There are 5 ways to turn a row about zero (a turn may also mirror it). The second row of each pair is the first, turned, with some noise. The first 35 pairs use one turn. New pairs use 2 turns, one after the other, and a turn may come again.
Known pairs, each followed by its turns in order:
[3.379,-1.843,-0.066,-0.872,1.321,4.001]
[0.800,3.871,0.911,2.049,-1.496,3.078] | (1)

[2.342,2.167,-2.405,-1.276,-0.486,-2.895]
[2.139,-0.922,-2.039,1.298,4.017,-0.378] | (1)

[2.728,3.646,0.241,0.207,-0.356,3.106]
[1.357,-0.519,-0.351,2.744,-3.320,-2.812] | (4)

[-5.240,0.864,-1.545,0.261,-3.249,0.143]
[-0.201,-1.921,0.979,0.136,2.161,5.695] | (3)

[-0.099,-1.650,-3.236,-4.284,1.435,1.935]
[-3.327,0.327,5.051,0.320,-0.617,0.947] | (0)

[0.638,-1.218,4.106,-0.080,-0.443,3.177]
[1.569,0.213,-0.701,1.642,3.926,-2.959] | (3)

[-0.220,0.546,-1.380,1.271,-0.810,0.927]
[-0.282,0.263,-0.563,-0.578,0.990,2.005] | (2)

[-0.334,-0.442,-5.240,-3.113,0.492,0.069]
[-5.252,0.340,2.931,-0.748,-0.219,-0.455] | (0)

[3.061,0.785,-0.622,3.998,-0.790,-0.378]
[4.273,0.442,-0.812,-1.698,-2.283,-0.611] | (3)

[-1.095,1.235,-0.707,0.847,-1.671,-0.389]
[-0.671,-0.225,0.699,0.121,-0.411,2.430] | (2)

[-1.431,1.103,3.215,4.464,0.904,0.616]
[0.887,2.711,1.620,-4.236,-2.212,0.964] | (2)

[1.754,-5.240,0.712,0.286,5.240,-3.503]
[-3.516,4.172,4.483,-0.570,4.573,-0.485] | (1)

[1.378,3.801,0.393,-5.240,-0.095,-4.731]
[-5.624,-4.736,0.663,3.181,0.166,0.259] | (4)

[0.652,2.444,-3.863,3.740,0.741,-0.817]
[-2.616,-0.300,-4.809,1.679,1.957,-0.315] | (1)

[0.173,-0.201,-1.803,0.462,0.960,0.140]
[-1.788,0.425,-0.282,-0.011,-0.805,0.850] | (0)

[-0.436,-0.448,2.217,1.311,0.410,-1.081]
[0.841,-1.378,-1.553,-1.270,1.210,0.012] | (4)

[0.788,1.018,4.003,-5.240,-2.017,0.431]
[-1.903,-3.733,4.237,1.094,0.497,-3.221] | (2)

[-1.047,0.799,0.445,-0.221,4.514,-0.476]
[0.036,2.722,0.321,2.260,-2.922,-0.718] | (0)

[0.558,0.938,5.240,-1.077,-2.076,0.521]
[1.015,2.193,0.902,-1.314,4.747,-1.900] | (3)

[2.887,-2.436,4.456,-0.640,0.008,2.541]
[1.013,0.152,-1.375,0.358,3.313,-5.298] | (3)

[-0.801,-2.488,-0.573,1.552,-0.870,1.956]
[0.650,-0.044,0.189,-2.745,-0.267,2.423] | (0)

[1.559,-0.259,0.273,0.153,1.004,-1.169]
[-0.245,1.424,-0.169,0.713,-0.303,-1.339] | (2)

[-0.139,5.240,-1.278,0.610,2.244,0.541]
[3.316,2.699,2.853,1.195,2.038,2.333] | (2)

[2.164,2.039,0.371,1.642,-4.600,-0.320]
[-2.078,1.307,-4.115,1.198,-2.227,-2.119] | (4)

[-0.147,0.737,-0.290,-2.043,-5.049,-0.153]
[-0.510,0.188,-1.906,-3.563,2.882,2.282] | (3)

[-0.883,-0.118,-2.720,0.324,0.604,-3.994]
[-1.916,-1.789,-0.721,-0.728,4.274,-0.512] | (1)

[1.442,3.828,1.161,0.408,-0.184,-0.840]
[-0.400,2.421,3.547,1.102,0.579,0.471] | (2)

[-1.633,-3.756,0.152,-0.932,-1.407,0.070]
[-1.279,-1.803,3.428,-0.342,-0.606,1.720] | (1)

[-0.913,0.364,-0.991,-0.095,-0.295,0.014]
[-0.786,0.511,0.754,-0.492,-0.317,-0.285] | (4)

[0.336,-3.939,-0.301,3.793,-3.026,-0.506]
[0.900,0.999,-2.323,-4.283,2.474,3.020] | (0)

[-0.253,2.439,-2.169,1.119,-1.427,0.502]
[0.127,-1.649,-3.249,0.866,-0.249,0.527] | (1)

[-5.240,-3.416,5.021,-1.409,3.821,-0.034]
[3.114,-4.205,1.274,-5.376,1.747,4.358] | (4)

[-0.620,-1.809,0.002,2.849,-0.470,-0.479]
[1.008,1.925,-1.384,-1.544,1.581,-0.226] | (4)

[0.205,-0.107,0.154,-0.456,-4.579,0.966]
[0.721,-3.198,0.375,-2.335,2.541,-0.121] | (0)

[1.702,0.371,-1.444,3.753,-0.336,-1.805]
[3.217,-0.764,0.197,-1.674,-3.016,0.277] | (3)

New pairs. What belongs after each?
[0.620,-0.874,4.850,-0.986,-0.049,1.699]
[-1.960,-0.969,1.405,-1.443,2.041,3.913] | (4) (0)

[-1.515,3.284,-0.650,1.346,-2.482,0.415]
[1.228,-3.756,0.699,-1.165,1.722,-1.010] | (4) (1)

[-3.499,-1.421,1.215,2.895,-5.240,-0.199]
[5.059,-0.719,1.073,3.254,0.627,3.561] | (3) (4)

[0.263,0.643,-1.482,-0.677,0.073,-0.506]
[1.406,-0.208,0.081,0.963,-0.875,-0.180] | (2) (3)

[0.211,-0.878,-1.588,-0.921,0.833,-0.757]
[-0.226,1.531,-1.428,0.154,0.358,0.996] | (2) (2)

[2.793,-0.771,-2.986,0.131,3.107,-0.085]
[1.161,-1.856,-0.562,-3.370,0.446,3.382] | (3) (3)

[1.346,-2.487,0.993,1.090,-2.901,-0.045]
[-0.725,2.013,2.443,1.079,-1.482,-2.103] | (4) (4)

[0.000,1.283,0.716,1.333,-0.795,0.420]
[-0.612,-1.622,-0.183,0.923,0.873,-0.061] | (1) (1)

[0.007,3.267,0.798,-0.545,1.147,-3.564]
[0.078,2.998,-1.121,1.888,-2.753,2.141] | (0) (2)

[-2.996,2.445,-0.144,1.708,2.493,4.216]
[6.035,0.621,-0.415,1.708,-1.489,-0.300] | (3) (3)

[3.422,-0.415,-1.108,-0.526,-1.974,-0.195]
[-2.916,0.167,-1.870,-1.435,-1.286,1.662] | (3) (3)

[-1.866,-0.105,-0.155,1.467,-0.072,1.140]
[-1.418,0.942,0.486,-1.402,-0.946,1.087] | (1) (4)

[-0.737,0.045,-0.241,-0.204,0.941,3.735]
[-0.812,1.425,-0.026,0.245,-3.527,-0.428] | (1) (4)

[0.982,-1.101,4.490,-0.213,0.973,1.945]
[0.960,3.534,-0.682,3.420,-0.045,1.580] | (4) (4)

[-1.795,-0.083,-5.240,-0.885,1.544,-0.984]
[-2.590,-1.049,-2.210,-0.358,-0.976,4.640] | (2) (0)

[1.185,-1.589,-1.536,-2.224,-0.628,5.079]
[2.405,1.928,-1.480,0.856,-4.790,-1.523] | (1) (4)

[-1.599,-0.058,0.170,0.751,-0.826,1.796]
[0.017,0.573,-0.503,0.449,-1.096,2.450] | (3) (0)

[3.541,-2.867,-2.183,-0.250,1.981,-4.320]
[5.391,3.709,-0.837,-2.684,0.190,0.119] | (4) (2)

[-2.094,0.636,-0.375,-1.002,1.015,-1.716]
[1.021,0.584,1.428,-1.670,1.559,1.344] | (1) (1)

[-0.813,1.469,-3.417,0.425,-1.831,3.333]
[1.325,2.579,1.513,-3.410,2.187,1.905] | (4) (3)

[-0.453,-0.270,-1.115,0.006,-0.592,-1.723]
[0.116,0.560,0.507,0.064,-1.778,-1.117] | (4) (0)

[5.240,-4.231,1.758,0.210,0.574,-2.319]
[2.985,3.930,-3.454,-1.791,3.713,1.434] | (4) (2)

[1.681,-0.316,-3.835,-0.678,-3.698,-0.034]
[4.447,3.192,-0.319,-0.055,1.349,0.010] | (1) (4)

[1.528,1.270,-0.631,-0.854,0.982,-1.508]
[-1.323,0.853,-0.375,2.095,-0.899,0.249] | (1) (0)

[-1.207,-1.250,1.096,2.080,2.912,-0.346]
[-2.232,1.632,0.115,-1.533,-2.512,-0.791] | (3) (2)

[0.006,-2.636,-1.619,-0.777,-0.606,-2.352]
[-0.114,-1.795,2.879,-1.162,-0.116,1.567] | (3) (1)

[0.019,0.451,0.521,-0.829,0.798,-0.511]
[0.089,-0.380,-0.308,-0.815,-0.210,-0.917] | (3) (1)

[-2.563,1.605,-0.661,0.096,2.866,1.219]
[1.654,0.877,3.121,-0.039,0.213,-2.171] | (4) (1)

[-2.346,-1.623,1.611,-1.073,0.798,-1.830]
[-1.480,-2.638,-0.846,1.801,-0.040,-1.764] | (0) (4)

[0.628,-2.827,-1.767,5.240,-0.389,5.240]
[-2.130,4.031,3.954,4.064,3.659,0.476] | (4) (2)

[0.631,-1.595,-0.604,0.067,-0.421,-0.036]
[-0.202,-0.765,-1.486,0.858,-0.458,-0.131] | (3) (2)

[0.317,2.609,-0.005,-1.351,-1.063,2.238]
[3.069,-2.213,0.248,-0.372,0.671,0.911] | (2) (4)

[1.292,0.448,-1.403,0.667,1.232,0.020]
[0.488,1.998,0.490,-0.144,-1.007,-0.253] | (4) (2)

[-0.507,-1.288,-0.276,0.771,-1.145,3.956]
[-3.934,-0.544,-1.000,1.721,-0.362,-0.690] | (2) (3)

[0.964,2.869,-0.237,5.240,-0.091,-4.186]
[-3.197,-1.280,3.152,-0.489,5.641,-0.350] | (4) (4)

[-0.264,-1.662,-0.789,-0.577,-5.240,2.427]
[-3.603,-0.248,-2.215,-4.250,0.026,-0.202] | (1) (2)

[2.719,1.394,-4.400,0.611,-4.612,0.694]
[-3.116,-0.213,2.825,-4.211,0.138,3.726] | (0) (1)

[-1.519,-3.576,0.818,1.584,1.013,-0.648]
[1.149,-2.048,2.204,-1.472,-2.578,-0.029] | (1) (2)

[1.262,-0.849,1.521,-0.854,1.741,0.529]
[-0.717,1.224,-1.626,-1.191,0.902,-0.979] | (4) (2)

[1.784,0.367,-2.244,4.025,-0.257,0.855]
[1.361,1.000,-1.789,-0.806,-0.697,4.132] | (1) (2)

[-1.758,-0.142,1.525,0.042,-1.397,1.585]
[-1.343,0.881,-0.019,1.136,-2.077,1.501] | (4) (4)

[-3.272,-4.267,0.166,0.296,-1.965,-0.171]
[-2.047,-3.745,-3.507,0.901,0.223,1.202] | (2) (2)

[1.024,-0.881,-0.069,1.122,0.700,-0.690]
[-1.405,-0.049,0.695,0.099,-0.207,-1.323] | (2) (4)

[0.971,1.518,0.866,1.339,1.721,0.332]
[0.405,-1.144,-0.331,2.484,-0.134,-1.072] | (2) (0)

[-0.364,-2.470,0.613,-0.542,-1.200,-3.111]
[-0.351,-2.898,1.962,1.366,0.971,-1.466] | (0) (4)

[2.194,-0.325,-2.827,3.433,-0.523,-4.103]
[2.848,1.514,-0.781,1.110,-0.608,5.476] | (2) (3)

[-2.417,-2.121,-0.075,1.750,0.051,0.108]
[2.312,0.976,-1.641,-0.321,1.310,1.626] | (3) (4)

[-2.487,1.896,-0.223,0.119,3.301,-5.240]
[-0.092,-3.322,-3.749,-0.284,3.081,-3.303] | (0) (1)

[-0.814,-0.812,-0.452,0.530,0.672,-1.919]
[0.614,1.793,0.935,0.230,-1.000,-0.795] | (1) (0)

[0.633,-0.941,-0.710,4.441,0.082,-0.155]
[-0.756,2.551,2.956,1.142,-2.007,-0.276] | (0) (4)

[0.516,2.228,2.517,2.598,0.228,0.708]
[-2.493,1.575,-0.309,-0.099,3.155,0.130] | (4) (0)

[-2.811,-0.301,-0.460,-3.211,2.726,0.983]
[2.095,-0.058,-0.030,-3.117,-2.569,2.740] | (3) (2)

[5.240,-0.435,0.217,1.233,0.297,-5.100]
[5.421,3.598,-1.578,-0.119,1.059,2.743] | (0) (2)

[4.138,0.297,-0.622,5.240,1.419,-1.091]
[-2.313,1.940,-3.039,0.525,5.154,-1.776] | (4) (1)

[0.352,0.963,0.914,0.014,2.312,2.963]
[-0.466,-1.023,0.648,2.861,-2.506,-0.248] | (0) (1)

[0.108,-0.022,0.461,-4.127,4.335,2.315]
[4.526,-0.347,-0.501,0.201,1.618,4.296] | (4) (0)

[-0.271,0.131,-0.343,0.185,-0.768,2.659]
[-1.362,1.116,-1.548,0.854,0.574,1.010] | (3) (1)

[-1.105,-0.579,-0.171,-0.867,0.860,0.091]
[0.671,0.630,-0.323,-1.066,-0.826,-0.209] | (3) (0)

